The same things were measured in two ways. Each way mixes the same 11 hidden numbers, adds some noise and spreads widely along 7 directions of its own, which tell nothing about the thing.
Some things both ways: the first way, then the second way.
[-31  22  12 -20  14  -7   1  14 -11   3 -11  11  -2  14 -16  -1  13  23
   8   1   5  -3 -10 -23 -17   2  -6   0]
[ -4 -34 -10 -10  27 -22  19  15  12 -17  32 -19   1  -1 -24  -3  31  -1
   0   7  -5 -17  20  -7  32]

[  2  -9  -4   7  17 -24   0  13  25  23 -25 -29   1  33 -11  -9  -3   9
 -18  18 -23   5 -16 -32  11  -7 -18 -29]
[ -1 -13  19   9  18 -12   5  14   6  -5   5  -7 -10  -5  -6  21  21   6
   3  -1 -18  -8 -11 -14 -13]

[ 19 -19 -36   0   7  14  -3  10  12   9 -12 -21  -4 -18  -5  21  -1   3
  -9  -3 -11  18   5  -3   6  -5   3 -26]
[ 45  -1 -10   7 -15   3  -6 -16 -10  21  11   3  23  -1   9 -17   2  17
 -29   5   9 -32  11 -35 -20]

[ -4   4  20 -22 -14 -24  14  36  24  23 -29  12  19  -5   0  24  10  12
   0  10 -27 -23 -20  21   5 -10  -3 -34]
[ 22  -6  -4  26 -11  31   9  -3  43  24   8  -5  25 -28  -4   2   0   5
 -29 -10  14 -43  -1  -6  -6]

[-13  -7  26 -27 -31  -7 -13  -2  29  23   7  22 -44 -17  14   6  46  -7
 -11  -6  12  14  18  18  24  18  -9  -7]
[ 25   3  29  12  42  -8  19  28  10  18  21   4  -8  -5 -18   6  10  -6
   9 -21 -19 -42 -16   8  18]

[ -5  -6  19   8   3 -19 -10   7 -24  17   9 -16  -2  11  10  -3  -1   5
 -16   8 -22  -4 -21  -8  11   9   8  -5]
[ 18  -2 -13  12 -12   3  -3   0  -5  -4  15   1  25   4  10  18  12 -19
 -15 -11  15  -6 -12 -12 -39]

[  1  12  19   2 -17 -27 -23  14  13  -4 -37  38  14  11 -11   2   1  -3
  20   7  16 -13   6 -17   0   3 -23  -5]
[-10 -21   8  31 -35  -9   4  11  22  -6  -5 -13   3 -17  11  10  34 -14
   3 -35  -1  38  -2 -19 -38]

[  5  -5  -7 -29 -11  13  13  31 -23  -9  18 -12 -14  15 -23  12 -18  49
  -7 -10   9  -7   8 -25   3 -10 -10   4]
[  3 -26 -28  -1   9   3 -25 -10  35   1  -5  11  -2   0 -18  19  -3  27
 -19  -2   0  -2  -1  20  48]

[-40   6 -11 -18  15  -6  -1  10  11  12  11   1   0  -5 -14   7  17   1
 -10   7   5  21   9 -14  10 -12  -8  -7]
[ 28   6  15  -1   1   0   3 -10  -3  17   0 -19   3 -15   4   6  -2  -6
   4   4   0  -6   5 -13   7]

[ -9  12  25  -2 -15  13  -8  11 -18  -6  19   5 -10  10  -4  -2  -2  27
 -10  -7  -4  19  -5  -5   1   3  -4  35]
[  4   4  16   4 -12  25 -34  -5  16   4 -28 -16 -12   2  16  53  25  11
 -25 -40 -20  22 -26 -27  -4]

[-20  -6 -18 -43   8  -6   6  24  20   5   7 -17 -17  12 -22  10  -2  23
  -3  -4  13  -7  23 -26  12 -20 -14 -32]
[  2   5  18 -11  17 -31   2   4   8   5   8  -1  -6 -14 -17  14  15 -11
  22   5  -3 -12   1   1  13]

[-12   9  11  20   0 -23 -16  -4   8   2   1  18  -1  15  -9 -17  -9   2
  17   2   3   6  14 -18  -1  11  -6  21]
[ 11 -17 -15   4 -12  -2 -16 -15  -6  -3   4  -1  11 -13  16   1   7 -13
  14   2  13  -1  20 -22 -27]

[  0  -8  11 -11   4 -17   2  18  11  23  -7  -9  -3  10   7 -13   8   7
  -3   3 -13 -17  -4 -19   6  12  17 -33]
[ -8  -1 -17 -11  -7   5 -22 -16   5  15 -15   5   4  -4   5   7 -17  -6
  -4  16   9  -6  -7  -3 -23]

[ -4  11 -10   6  11   9   7  13 -18  18  -9  24   0   5 -27 -10  -8   8
 -10   3  -8 -10  15  -3  -6   1  19   0]
[ -7  -3   2  -3  22  10   7  16 -14  15  18   2  -9 -18  10 -11   3   2
   4   7 -19 -23  -1  -3 -11]

[-11  14  -9 -18  -4  22  -6  18   5   6  -6  -2 -15 -27 -23  20  21   5
   6 -21 -17 -13  20  15   5 -14  14   9]
[  9 -14 -12  17  -2  16   4   7   8  -5  13 -17  12  -6   2  21  10  -5
 -15 -21   4   7  -7   6  -1]

[ -1  10  27  11   2 -23  -4  24  56  -7 -39  13  31  15  -5 -13 -10  19
  15  14  -8   7  -4 -20 -10  -5 -20  -7]
[ 26  -1  14  24 -14  26  12 -19  52  17 -24 -10  11 -23 -11  13   1   9
 -20 -10   4 -25 -16 -24 -15]

[ 11   0   3 -14 -27   7  -9  18  47  17 -29  -7 -10 -24   5   7  44 -10
  13 -19 -14  -3   1  -8   9  11  10 -20]
[  0 -19  -1  25   2   9   2  12  15   6   8   6   0  -3   6   9  -4  17
 -20   3  -7  11 -13  15  -7]

[ -1   3 -23  13 -11  36 -12   3  -3   2  34  -5 -11   2  -7  17 -22 -19
 -10   0   6  24   4  31  18  -2  15   8]
[ -6   1   9  -6  15  -5  15  12  13   5   2   8   4   2 -15  -8 -23 -10
  21   3   3   7 -18  44  35]

[ 16  -8  45  -1 -11   3 -10   6   3   4  26  44   3  13  17  15  -1   2
   7  27  36  14   8  36   6  33  22  -2]
[-12  -6   8   4  -4 -22  10   0  14 -15 -13   2  -4  -3  -9  11  26 -24
  11 -22  -2  40 -19  -9 -11]

[ -1   7  17 -10 -21  -3   5  26  26   6 -14  21  17 -21  -6  16   7  19
   0   4  -6   4   0  17   3  -7 -10  -3]
[-14  21  12 -11 -30   6 -15 -13  34  20 -28   0   0  -2  -8   9   6   3
  -2  -2 -16   5  -8 -25  19]

[-20  26   1  -1  15   4 -12   6 -34  22   3 -13  10  22 -32  -2  17   7
   5  -1 -16 -10 -13 -23  -6  -5  16  19]
[-11 -21   6  13   8   5  -7   2  -7 -13  -2 -23 -23 -13  20  39   6   1
   4 -10  -3  44 -10  12 -30]

[-15  17  21  -5  -2 -19  -6   6  23  42 -22  -2  -8  21 -21 -26  18   7
 -19   5 -26 -16  -3  -9   7  -7  -6 -16]
[ 12  -8  12 -10  25   5 -11  12   3  14   3   1   5 -15   3   3   8  -2
   5  -5  -6 -57 -10 -11   0]

[  5 -16  39  14  -5  -4 -20   9  38 -22   2  13 -22 -10  22 -34  -4  12
  -2  -1  22  12  34 -24   9  30   3   3]
[-15  -2 -22  -3  -8  22  -6 -14   9   2 -25  13  12   9   2  -2 -40  -3
   6  25   1  11 -22  16  -9]

[-18   5 -12 -24   1  16   0  11 -29   1  40  -7 -23  29 -19   3 -18  16
  -5  -2  29  -4   8 -13   6   2   8  -4]
[  4 -27   6  18  -5  -4 -13  13  15  -7  -2  -2  18 -23  12  18  13 -12
   2  -9  11  -6  -9   3 -10]

[  7 -11  18  -1  -2   6  -2  17  -7  -2   7  25  -6 -14  13  -4   2   4
   3   4  20  -4  15  -3   0  31  30 -11]
[ 11  20 -30 -24   7 -23  21  -6  20  19   7  20  25  14 -54 -19  -7 -27
 -12   7  13 -32 -12   3  15]

[ -6   2   0   0  26  -7 -12   6 -28  -2 -15  20   3  11 -16  12 -11  17
 -11  14   3   7   6  -6  -8  -6  -9  -3]
[  9 -18 -21 -14 -25 -23   7   0   3  -5  -1 -18  34  27 -28 -20  19 -37
   0 -20  16   0  10 -36  -5]

[ -8  -3   4 -21   4 -31  14  17 -50  36  -8   7  -2  23  -8  19   4  19
 -21  15 -17 -18 -31  -6   2   2  -6 -28]
[ 12 -18 -19  -1  27 -11  10  13  27  20  28   4   5   2 -37 -10   4  -4
  -8  -9   2 -50  10   8  22]

[  8   3  18  23 -24  -7 -24 -11  17  12  16  -3  -3 -10  -2  12   7 -11
  10  11  10  10  -5  29  18  16  -8  18]
[ 16  11   9 -25   2 -21 -11 -22   1   0   2  -1   4 -11  -9   8  14  10
  21  -3  10 -26  11 -17   4]

[ 16  10  25  -9  -4 -14 -12  12   7  34 -24 -15  20  12 -19   6  26  21
   9   8 -22 -21 -17  -6  -3  -3   3 -11]
[ 15 -12  -7  -4  16 -11  -1 -18  -5   1  18   8  -1 -10   6  -3 -11  23
   8  20  15 -21  10   9 -20]

Other things, the second way, with their names:
<243>: [ 41 -23 -21  21  -2  20 -21  -6 -12  -9  28  -3  23 -19  30  20  30  18
 -26 -19  12 -39  12 -30 -33]
<22>: [ 34  26  26  -2  21 -32  29   1  14   8  10  -4   0   8 -40  20  36 -14
  -7 -12 -13 -28 -15 -37   0]
<386>: [-14  19  16 -22  19   5   3   4  -2  21  12   2 -13  -5   1  -3 -20  27
  13  32 -17 -37  -5  11   0]
<146>: [ 14 -43  -4  54  45  15  32  26  24 -13  50  -2 -12 -33   2  21  16  26
 -16 -11  -2 -17  -3  38  -9]
<374>: [-17 -12   7 -11  13 -20  -7   9   6 -13   5  -1 -13 -17  -1  18  23  -3
  21 -14   0  18  -7  15  13]
<181>: [-13  17  30 -12  13 -15   9   8  -9  26  -7   0 -21 -15   0  -5  -4   4
  15  30 -31  -6 -10 -15 -12]
<519>: [-10 -25   6   1  -1 -11   2   4  31   1 -19 -20  -1   3 -22   8   4 -19
  16 -15   1  12  -3  -1  10]
<405>: [ -3  17  21  14 -11  -8   0  20  22   7   8  14   9 -15   4  18  33 -18
  -5 -24  -8  -8 -26 -10 -16]
<292>: [ -6  -9   4   9  -5  -6  10 -11  28  -2  -8 -14  -4  -8  -9  19  -1   3
  -1  11  10  22  -4   8 -10]
<335>: [-20 -18 -22   5 -12 -17  -5  -6  26  -6   8  16  -6  -4 -10  -5   6  20
  -1  20 -13  46  17  14  49]
<433>: [  4  -5  23  34  30   7  39  28  23  18   9   5 -15 -17 -17  -8 -12  -8
  20 -21 -17  -5 -22  32  -2]
<54>: [  7  -6   8  -9  13 -10  -4  -2 -15  15   5 -13 -17 -14   4   6   3  14
   2 -13  -1  -1  -1   2 -17]
<448>: [  7 -10 -10  11  10 -16  -7   4  -4  -7  21   7  -3 -13  -3  25  26  14
  -4  -9  -5  -4  -1  -4 -20]
<478>: [  9  -1   5  -2 -19  29 -21 -19  35  25 -54 -18   6   7  -9  22 -24 -16
 -13 -27   4  13 -24  -6   9]
<348>: [ 32  -6   4  -1  17  -6 -10  -1 -16  -4  22  24  10 -17  22  -8  31  19
 -13   4 -10 -31  -1 -25   9]
<116>: [  0   2  14   0  11   1  15   8  20  17  -6   6   6   0 -13  -6 -17 -12
  10   1   6 -29 -21  10 -18]
<246>: [ -5 -27 -10  20   0  -5  -9   4  29   2  -1  -4  -5 -20  -6  17  15  -1
   1 -12  -2   0   7  -5 -11]
<20>: [  7  14  15   2   4  -6  19  18  13  28   7   4  15  -2 -14 -13  -4 -34
   8   4  -4 -35 -12  -9  -9]
<65>: [ -1  -9  -5 -22  24 -12 -15   1  -2  -2  -3 -13  -7  -2 -14  30   8   7
  -6   2  -6   3  -9  10  31]
<331>: [ 23  -3 -34  -3 -14  16 -11 -18  33  17 -16  -7  19   6 -28  16  -3  -7
 -38 -25   9   1  -7  -3  33]
<79>: [  5 -29   2   5   7  12 -10 -16  -3  18   6 -26 -27 -22  20  -4 -14  30
  12   6   1   1  32  -1 -15]
<384>: [  1  14   7 -25  23 -25  21  16  10  16  14  -2   6  25 -42 -12   4 -31
  17  11 -15 -34  -1 -11  32]
<5>: [-16   0 -10 -26 -15  -7 -27  -3 -21   1 -14   6   5  21  12  -4  -2  -2
   6  -1  -8  26  -5 -13   3]
<377>: [ -1  20  17 -20  24  11  22  -3 -12  26  -3 -14 -19   6 -10  -9 -23   7
  12   0 -11 -19 -16   2 -29]
<389>: [-21  35   4 -35 -16  26 -17 -28  36  35 -37   3  -5 -11 -12   2 -34  12
  10  10  -2 -14 -15  11  23]
<429>: [-34 -40   4  20   2  24  -3   5  19  -6  -7  -4 -23 -25  30  -1 -23  36
   7  22 -13  56  -3  44  31]
<466>: [ -4  -6  12  -5  -2 -23   6   9  36  13 -15  -8   7   1 -32   5  -4 -43
  27 -16  12   0  -8  10  17]
<358>: [  3  -2  -5  -9   0   0  -7 -27   1  -5 -10   4  -4 -18   5   6   1  19
   5   5   5   2  -5  -6 -23]
<509>: [ 11  18   0 -21  -1 -16  16  16  -8   5  24  13  40   6 -11 -22   5 -27
   0   9   9 -32 -10  -1  20]
<184>: [ -3 -35 -13  15  18  -7   7  23  -1 -13  27  -5  -7  -7  -1   9  30  15
 -22 -22 -12  21  -5  13  12]
<459>: [-15  14  -1 -36   8 -20 -10 -14   8  17  -7  -1  -7 -17 -22   5 -18   7
  30  26   4 -23   7  16  10]
<24>: [-15  10   0 -43  -1 -12 -30  -8 -41  12   0 -11   2  -6  28   7 -20  -7
  28  27  16 -18   9  -3 -39]
<159>: [ 19   7  19 -17  12   4 -15 -20  -3  10 -13  -9  -6 -29  12  19   7  19
  -5   6   2 -31  -9 -22 -16]
<191>: [  3  -7 -14 -32  -4 -32 -28  -4 -49  10  29   6   9   3  26 -37  -2  -7
  30  19  12 -14  40 -14  -7]
<526>: [ 11   3 -24 -32  -1  -8 -34 -42   7   3 -23  -1   2  14 -15  26 -19   6
   0   1  23   1   0   3   4]
<254>: [  5  11  38  -7  20  21  -4   1 -26  16  -6   8  -7 -26  45 -10 -31  16
  28  34 -11 -28 -17   9 -17]
<103>: [ -8  24  -7 -10   9   7   9  -6  36  38  -6   0 -12  21 -43  10 -20  -8
  -5  -9 -11 -18 -12   5   6]
<53>: [  4  10  -4 -16   1 -30  11   0  -8 -13  29  -7  16  -2 -10  16  18 -11
  10  15  17 -12   7  -2 -11]
<302>: [ 34  15  11  -2  11 -13   3  -6  -5  25   9   2   2 -23  -4   4  11 -14
  -8 -14   7 -20  -4  -9 -10]
<258>: [ 15  16  -6   0   1  -6  10  16  -4  20  37  -4  18 -12  -6   5   9 -11
  -9   0   0 -22   8   5  14]
<524>: [ -6   2  17 -35  20 -24   5  -3 -20  -7   5 -13 -16  -3  -3   0  11  12
  22   4  -8  13  -1   3  19]
<147>: [  7  -5  21  13   7   2   9   0   5  11 -11  -2  -7 -21  10   7 -13   6
   7   7  -2  14 -20  15 -16]
<346>: [ 11 -20   8  36  15  29  19   4 -16  -8  20   9   3 -27  47  -5 -31  10
  16  28   6   9 -11  36 -35]
<222>: [ 23   8   7  10 -26  11  11   0   4  16 -11 -12  33   3  -1  -2  -6 -20
  -4  -2   2 -24 -10 -31 -29]
<363>: [ -9  34  17 -15 -28   0  -9  -5  -9  20 -16  -3  11  -7  16   8  -6 -20
  13  15  -3   7 -11 -16 -21]
<299>: [  0  16  -1 -30  35 -24  28  -1  24  10   5  -8  -9  26 -65   5  -7 -16
  19  -6  -7 -28  -9  10  24]

Some of these things the first way, each followed by its name:
[  9  -2 -20 -23   5  37  12  21 -36  -6  19 -18 -16  -2 -21  23 -19  43
 -10  -9   7  -3   1   2  -8  -6  12  -4]  <386>
[ -2   2  -2  16  11  11   0   6   9  14  -2   6   5 -18 -11  15   9   0
  -8  10 -17  22   5  25   4  -1  10  14]  <222>
[  3  16   0   9  12  12  -5  13 -17  21  10 -20  -1  35 -44  -6 -11  14
  -3   4 -19 -23   7  -7   9 -12  16  20]  <24>
[ 19 -25 -23  -6   2   5  12  19   3  14  25 -21 -15   3 -16  32 -18   4
  -6  16  18 -13  12  20  29   4   4 -30]  <459>
[ -1   9 -10  14  -4  -9  -3  13  -7   4 -11 -12  -3  27  -7  -4 -17   0
  12  -6 -14 -10 -20 -23   0   6   0   1]  <146>
[ 18   7 -16 -13  -7  30 -14   8   2  16  -8   4 -14  -8 -27  23  22  -7
  13 -11   7 -12  21  13   5   1  22  -5]  <54>
[ 11  -9 -10 -16 -11  -4  -6  24  46  11  -7 -14 -13  22 -14   8 -21  -2
  -4   2  -2 -19  19   9  26 -18  -7 -41]  <374>
[ 12  15  44  -3  -9   1   0  35  46 -10 -16  20  30  28 -12   9   3  21
  36  14   4   0   0  -2  -6   5   1  17]  <292>
[ -9  16   2  16  11  -4 -16  -7 -16  21 -16  -7   3 -14 -12   5  24  -1
   1  -1 -25   2 -17   4  -8   6   8  14]  <299>
[-33  51  12 -17  -5  36 -10  12 -16  30  -6   7  22 -29 -36  -2  38   7
  -7 -13 -27 -13  -7  19 -14 -22  32  17]  <509>
[-12 -15  14 -20  -2  12 -15   3  38  -3  29  -2 -33   4  15 -20  -6  10
 -23   2  34  25  28  -4  16   9  -2 -28]  <254>
[ -4  -9  -8  15  -2 -32   2   0 -25  27   9   0  -2  20   3   7  -6 -12
  -2  16   0  -3 -26  -9  11  23  -1 -15]  <246>
[-18   0 -16  -3  -5 -10 -18 -11 -15  19  -3  23 -19 -20   2   4  17 -20
 -11  -3  12   8   9   0   7  12   0 -19]  <433>
[ -9 -15   4   0 -14   0 -21  -2  33 -14  16  -3 -31  -2  25 -35 -13   2
 -14  -8  31  26  21 -33  11  19 -10 -23]  <348>
[-19  15  28 -38  -4 -17   5  23  -6  25   5  33   9  34 -26  23  10  21
  -1  19   4 -11   2  18   6 -15  -8  -5]  <466>
[-12   7 -21  33 -10   5   7  21   3   4   3   5   3  -3 -25   7 -14 -20
  -4   3 -18   5   8   1  25  -9  -2  32]  <258>
[  1   6  28  -9  -8   4 -10  29  34 -22   2  -5  -6  11 -15   4  -5  23
  23  -4  11 -10  22 -12   9  -1  -8  18]  <53>
[-12  19  41 -10 -12 -10 -13  22  30   2 -13  47  11  18 -19 -20  18   7
  18   5  17  -6  32 -22   2   5   1  16]  <302>
[-16   5  32 -17   2  -7 -21   1 -15  24   9   3   2   2  -2   8  29   0
 -23  26  20   3 -16   7  13   7  -3 -25]  <524>
[ 13 -34 -20   3 -23 -13   5  31  56 -25  -6   5  -7  -7  12  12 -28  -1
   3   4  25  22  22 -22  27   5 -31 -26]  <335>
[  6   0  29 -15  -2  -6 -11  16  18   4 -13  12  -7  22   3  -8  -4  20
  -1   5   3  -6   4  -6  -3   6   1 -22]  <116>
[ 22 -37   9 -22  -2 -11   4  20 -35 -11  29  -4 -33  18   0  17 -20  40
 -14  10  37 -11  20 -23  20  20 -12 -15]  <448>
[ 25 -23  23 -11 -48  22  -2  22  34 -23  37  35 -39  -6  29  18 -21  -1
  14  -7  44   6  33  41  24  35  15  -2]  <405>
